The rows of a group lie close to one hidden flat surface of 9 dimensions, which may be shifted away from zero. Surfaces can cross.
(in the rows, 128 means zero)
Some rows, each with its group after it:
[122 118 159  96 139 148 128 117  47 127  91 147 170 146 127 103 175] => B
[137 148 105 175 133  86 153 126 102 123 143 103 100 142 135 149 129] => B
[138 136 152 139 133 136 145  98 111 131 104 114 144 133 104 144 138] => V
[123 114 159  64 113 136 117  83  94 164  93  82 120 155 155 204  92] => V
[160 151 159 173 123 118 152 114 123 132 138 139 146 102 105  89 128] => M
[116 131 127 125 119  99 137 137 104 118 150 144 111 120 158 131  95] => H
[141 137 129 176 108 122 142 140  93 120 135  90 124 122 107 132 159] => H
[118 109  83 101 104 148 137 176 121  98 134 163  83 142 138 119 152] => F
[169 126 138 155 138 119 165 149 136 115 152 121 106 109 139 110 142] => K
[127 133 121 153 147 105 129 142 152 121 151 141 124 118 138 120 111] => N
[125 126 141 117  92 182 148 104 107 137 114 105 140 122 100 131 145] => F
[146 133 150 136 154 139 135 109 117 154 135  93 180 138 134  97 119] => V
[127 105 134  83 113 159 147 116 118 125 102 149  89 120 107 182 145] => K
[ 48 145  88 136  53 142 146  91  45 130 114 154  97 113  79 172 127] => H
[124 131 123 134 126 116  85 125 181 133 117  77 143 132 145 101 131] => N
[100 154 139 128 115  90 144 111  91 111 127 126 107 107 174  98 115] => K
[122 139 110 140  87  98  95 142 130 143 152  46 147 155 185  97  72] => F
[132 160 128 165 131  77 121 114 163 136 157 118 148 112 164  69  74] => N
[130 114 113 106  77  91 116 182 126 110 163 138  67 117 183 129  96] => Q
[123 125 116 114 117 176 141 150 154  71 107 104 146 145 130 128 137] => H
[113 130 134 126 157  97 108 133 125 127 135 131 138 127 145 145 123] => V
[110 138 119  88 131 144 147  86 183  78  63 112 103 142 164 104 131] => K
[133 119 100 112  90 170 150 153 116 116 140 125 130 145 139 101 117] => F
[193 117 172 143  78  81  96 165 141 121 137 118  90 128 149 148 104] => Q
[129 116 148 114 110 117 112 137  91 147 135  66 117 126 156 172 133] => V
[147 117 113 124 159 127 117 132 137 136 112  97 131 161 126 144 157] => Q
[140 127 145 145 132 125 152 150 109 110 148 147 105 102 121 149 147] => N
[137 121 146  99 177 112 109 133 165 118 118 161 150 140 155 110 115] => N
[132 126 104 128 103 175 118 121 154 125 100 133 152 156  83 113 138] => B
[139 126 160 138  91 134 129 124 112 127 120 118  99  88 103 129 172] => F
[142 122 147 118 153 128 124 127 134 172 155  96 132 116 157  97 132] => Q
[133 126 132 141 151 163 113 132 168 123 118 128 172 121  97  86 165] => V
[ 83 129 127  93  71 189 105 124 125 166 140 104 165  91 141   4 155] => V
[149 148 101 172 120 105 140 110 131 119 116 126 122 164 105 145 103] => B
[139 121  84 132 132 117 129 166 132 105 136 128 114 168 153 117 132] => V
[148 154 119 160  96  85 154  81 113  95  68 118  70 158 118 154 130] => F
[123 131 102 138 137  90  93 140 126  97 101 182 145 169 118 124 116] => Q
[ 83 129 138  87 129 137 121  98 126 145 126 167 134 100 137 104 113] => M
[117 139 108 130 139 166 193 141 112  60 128 159 155 141 130 107 112] => H
[144 138 135 136 130 118 158 104 113 117 117 181 113 131 111 144 107] => M
[139 155 152 188 139 105 141 117 109 141 147 127 153  98 108  77 151] => M
[117 133 156 127 115 121 158  97  36 154 131 134 116 103 120 143 154] => Q
[124 144 130 152 106 152 123 114 137 135 122 100 159 118 109  72 152] => M
[ 85 145  69 157 164 152 153 125 163 121 155 164 148 115  94  98 124] => N
[ 80 154 103 151 111  99 113 106 118 124 131 136 140 129 132 120  87] => H
[114 144 159 140 148  95 128  78  94 145 110 132 125 114 112 169 131] => F
[ 62 156  66 144 141  93 116  98 121 138 130 134 125 144 134 117 108] => B
[129 154 124 161 185  85 165  92 100 128 117  99 121 141 138 155 141] => B
[134 146 148 141 137 135 145 115 132 132 141 139 164 107 135  55 119] => N
[138 136 152 125 115 132 123 116 157 138 143 163 143 106 131  72  93] => M
[150 108 164  96  80 142 113 162 127 129 151 144 115 107 151 113 105] => K
[148 124 165 150 146  89 124 167 104 138 180 110 137 102 154 142 118] => V
[128 126 102 145 173 119 134 145 146 126 148 125 129 129 141 105 158] => K
[128 117 123 133 127 126 114 169 100 130 151 147 140 127 131  93 151] => Q
[106 103 155  69 161 147  79 110 134 188 119 124 157 121 142 113 149] => Q
[112 110 139  81 121 104  92 152 102 156 153 151 112 114 172 124 118] => Q
[110 123 154  99  63 138  78 119 166 128 103  70 118 111 125 152 119] => H
[153 138 153 136  95 137 117  73 161 125  59  85 116 143  99 136 141] => F
[118 155 150 131 113 114 115  66 174 141  99 106 134 119 130 119  83] => N
[166 132 188 157 132 109 151 133  89 146 164 145 122  85 116 148 127] => F
[106 119 113 108 138 153 149 122 118 126 116 119  83 110 120 159 181] => K
[102 146 108 155 148 103 137 124  93 143 162 165 147 120 131  87 115] => H
[121 118 136  95 150 107 106 119 190 117 114 163 108 131 136 173  86] => N
[150 108 111  93 123 109 135 172 153 115 166 148  92 145 193 123  68] => M
[147 137 139 128 109 120 130 106 131 140 120 108 135 143 144 133  80] => F
[129 117  93 130 112 141  92 148 158 129 109  67 137 163 140  92 166] => V
[113 146 137 142 159  69 115 109 114 127 116  96 129 136 166 149 116] => H
[140 136 134 175 114  84  91 150 141 129 144 125 126 113 116 109 142] => M
[115 150 125 162 137 162 143 104 122 140 127 109 182 113  99  48 162] => M
[167 116 168 109 137 165 163 119 155 133 130 109 111  98 125 127 139] => B
[133 133 161 115 116 164 184  94 148 124 126 136  87  60 129  92 151] => K
[111 128 104 123  79 159 129 101 135 130  94 100  95 132  87 169 137] => B
[115 133  71 166 119 161 150 167 144 131 181 109 124 109 114  74 161] => B
[120 125  95 105  98 168 137 134  95 144 128  87 137 156 151  78 144] => V
[107 128 101 128 122 128 108 105 118 168 135 183 125 130  88 124 119] => H
[151 132  96 159 118 133 158 139  74 105 117 155 136 173 102 131 144] => B
[100 135 108 120 183 124 162 126  99 136 164 189 144 111 154  79 123] => M
[125 156 126 146 155  98 164  94 145  98 106 107 106 120 157 107 139] => K
[139 148 140 177 195  72 120 116 144 171 166 137 157 109 137  94 116] => K
[ 62 123 124 114 123 110 123 147  79 130 169 162  95  68 141 146 147] => N
[127 125 108 118 136 118 156 137 112  99 129 165  83 137 136 173 109] => N
[111 122 130  95  91 163 113  97 147 114  81 173 118 133  86 152 123] => M
[110 123 126  97 168 140 136  95 134 160 124 119 133 129 149 119 128] => Q
[167 133 163 160 114  76  97 125 134 138 117  72 124 133 141 148 122] => K
[107 153 128 162 129 151 148 105 123 119 127 135 178 115 102  78 127] => H
[139 106 103 106 101 130 115 161 141 101 114 127  80 157 139 159 133] => F
[138 150  73 170 137 126 177 103 109 105 113 162 118 180  86 155 108] => B
[139 142 135 150 109 102 137 109 145 133 124  55  87 118 148 141 133] => Q

New rows. What belongs after each?
[122 129 138  98 109 128 123 117 108 112 101 153 143 148 146 120  99] => K
[ 86 122 128  94 151  88  94 137 109 158 160 158 131 115 177 145  82] => F
[103 127 144 125  79 128 103 133 127 115 117 127  98  82 114 127 165] => V
[127 134 151 137 125 101 105 131  88 138 131 126 159 126 150  83 134] => B
[131 159 145 183 121 143 183 111  92  90 122  96 166 110 112  98 139] => H
[114 160 112 185 111 100 177 127  41 129 170 132 113 103 128 110 133] => B
[155 121 159 111 111 128 113 120 161 122 107 116 131 133 137 128 113] => K
[115 126 103 149  86 119  96 128 127 150 129 117 110 132  92 154 128] => H
[150 105 136 131 107  67  51 192  97 125 136 141 119 152 140 156 145] => Q
[135 135 109 151 108 148 105 120 160 111  90 113 151 152  85 110 149] => M
[169 116 148 125 138 156 173 151 137 128 157 134 122 108 141 102 139] => B
[121 136 120 130 153 109  99 118 169 130 126 165 145 128 129 101 110] => M
[138 142 139 161  64 152 146 119 108 114 121 161 133 108  79  91 132] => M
[118 145 136 150 111 127 100 101 150 142 111  77 156 120 121  90 147] => M
[144 143 124 164 108 155 134 122 153 123 122  68 149 127 113  81 152] => N
[170 134 175 151 158  92 121 122 130 147 127  92 133 119 147 118 145] => H
[ 91 122 118 101 117 139 116 119 132 148 124  76 105 113 151 122 157] => Q
[143 146 116 189 118  96  97 149 159 115 143 159 155 126 102  70 119] => M
[146 135 126 138 143 132 137 121 132 132 127 116 160 155 126 124 100] => F
[144 127 152 128 141  95  99 108 130 168 122 118 121 123 124 145 133] => H
[121 114 149 102  88 148 107 138 127 147 140 104 125 103 135 127 132] => F
[ 74 126  63 126 127 145 143 156  85  81 115 110 117 155 127 169 171] => H
[116 130 146 114 127 134 101 110 130 136 103 127 151 130 132 115 124] => K
[107 121 103 136 114 141 130 161 122 134 154  70  92  97 135 133 180] => B
[121 133 110 134 152 137 145 118 140 130 131 136 142 133 127 101 130] => B
[156 138 158 145 140 107 150 112 101 130 128 131 136 126 142 114 117] => B
[115 144 134 159 138 104 141 118 100 138 140 111 116 103 135 111 162] => K
[101 132  79 111 132 134  74 101 165 125  77 153 168 195 103 116 106] => B
[126 109 118 129 128  96  82 170  90 135 130 107 117 150 137 154 172] => Q
[128 141 129 163 143 115 143 110 100 134 113  88 115 121 109 142 176] => K
[108 111 148  66 123 110  89 124 175 152 139 146  78  94 168 150 100] => K
[151 117 148 122  93 107 124 145 114 106 127 118  99 132 158 143 115] => K
[ 94 122 140 120 124 141 109 148 110 140 158 117 151  87 136  99 159] => V
[130 141 160 167 129  87  96 105 134 134 109 147 130 104  84 143 148] => M
[117 130  65 137  89 112 107 143 117 115 123 162 117 177 122 131  89] => B
[141 132 146 123 127 139 176 102 114 134 129 110  85 102 125 166 137] => B
[153 150 155 132 178 111 149  61 181 134  94 144 126 128 125 128 105] => K
[116 124  44 148 132 152 135 142 190 115 126 100 101 162  99 152 145] => B
[107 134  94 145 129 141 141 117 141 135 132  96 108 122 111 136 148] => B
[159 119 110 156  68 162 141 171  72 109 133 131 136 148  87 107 164] => B
[115 136 131 142 133 107 142 142 137 131 157  96  84  77 157 102 167] => K
[104 131 141 119 128 144 136  95  88 142 110 126 139 117 102 152 146] => F
[105 131 115 110 113 143 144 122  96 127 128 145 127 128 140 102 125] => V
[186 132 161 171 165  87 121 151 150 140 162 124 149 121 127 124 119] => F
[105 124  63 127  93 126 116 123  91 104  85 148 109 197  96 181 124] => B
[169 136 198 137 176 103 142  68 107 200 124  83 154 119 136 131 131] => Q
[133 147 126 144 122 121 136  90 154  86  83 115 139 161 117 169  82] => H
[159 139  76 157 182  94 138 124 164 104 114 145 133 203 132 150  91] => B
[107 129  91 132 134 168 184 120  99 123 134 140 117 123 102 125 163] => B
[ 94 137  62 156 140  97 108 124 105 118  93  83 112 189 119 177 166] => B
[149 148 125 160 105 125 155 123 121 117 144 141 141 126 129  77 101] => M
[111 140 130 132 152 103  93 103 131 152 105  76 157 152 140 130 133] => V
[129 116 130 152 161 114  86 161 104 183 179 132 171 119 109 109 150] => K
[130 156 157 165 112  64 108 100 110 142 118  92 103 107 141 130 127] => F
[136 153 103 153 113  98 160 103 108 101 107 142 115 166 127 138  86] => M
[140 116 115 107 161 139 109 127 168 138 107 138 141 150 118 127 134] => H
[ 87 139  78 140 139 120 106 136 139 122 140 147 153 148 130 100 109] => H
[184 122 137 147 111 152 154 131 141 119 115  98 120 139  96 143 147] => B
[143 127 134 121  82 136 135 164  90  85 122 130 134 146 157  96 120] => K
[116 167 117 168 160  53 123  70 119 140 104 107 127 157 139 151  98] => B
[163 110 123 118 146 155 128 178 189 108 150 146 148 135 148  73 125] => K
[106 130  98 106 113 119 143 116 111 122 122 158  87 140 135 168  98] => B
[ 83 140  87 112 185 100 152  93 110 110  95 148  99 149 146 166 137] => K
[169  92 120 117 144 130 128 182 150 110 134 110  81 143 131 184 166] => M
[131 116 161 118 118 177 121 129 117 156 132  76 167 107 109 104 169] => V
[138 134 152 120  56 116  79 101 141 140 103 133 135 139 116 119  79] => B
[127 148 104 158 129  70  87 114 164 129 106  43 132 169 166 121 107] => M
[121 157 184 138 138 110 117  62 133 134  83  75 157 112 132 126 129] => H
[140 131 147 104 140  99 167 131 112  74 115 139 100 142 184 176  81] => H
[111 113 118  90 150 141 116 124 166 130 109 136 113 127 136 136 140] => K
[100 122 121  95  81 168 102 121 131 155 120  98 145 122 150  52 141] => V
[157 113 150 138 118 138 121 168  85 127 152 189 158 126 103  88 153] => Q
[159 136 108 164 173  94 108 151 181 117 143 144 153 154 138  91 112] => M
[ 94 137  97 118 116 118 127 116 148 138 139 129  80 116 144 151 100] => B
[151 141 178 167 102 114 112 104 133 136 105 104 109  77  92 115 187] => F
[149 109 146 100 113 146  99 157 182 128 138 114 123 110 144 107 132] => K
[111 118 118 139 199 116 127 176 105 121 169 141 166 125 140 149 146] => V
[187 138 188 149  84 104 155 120 124 108 126  99  91 103 152 126 112] => K
[143 118 103 122 160  94  95 134 142 105  85 167 137 194 119 161 122] => Q
[ 76 148 116 138  95  91 116 107  75 120 124 150 100 113 138 135 112] => M
[151 123 115 123 108 182 173 120 120 112 107 119 127 145 104 131 146] => M
[117 133 149 112  75 160 123  89 134 122  89 139 115 105  99  99 147] => V
[117 156 130 159 158 141 180 126 117  63 121 108 188 132 145  81 125] => H
[138 142 143 155 164 140 157 111 125 109 109  96 169 130 121 102 162] => H
[ 74 159  63 155 115 112 139  77 154 143 127 121  92 126 109 148  96] => B
[105 136 148 121 129 134 132  83  93 147  98  94 142 130 110 154 142] => V
[ 95 154 108 168 154 115 114  89 123 135 101 120 165 132  94  92 153] => M
[107 123 115 124 146 139 139 151  70 125 142 144 153 132 140  88 166] => B
[108 152 196 108 155 110 142  39 113 131  67 107 150 111 148 137 116] => H
[113 123 155 134 102 114 115 158  96 144 173 116 126  83 149 101 139] => V
[135 113 120 113  67 148 108 177 143 131 164  97 115 117 164  85 117] => F
[145 147  97 187 132  85 136 148 122 107 139 118 131 158 123 142 103] => H
[156 131 163 132 152 119 156  88 106 131  91 102 116 139 125 168 138] => B
[132 137 142 129 123 123 149 128 110 116 137 153 140 118 154  79 114] => K
[187 122 159 111 152 106 163 128 102 109 118 168 116 156 153 154  92] => B
[120 103 140  86  55 168 100 154 150 123 133 133 105  88 138  81 145] => V
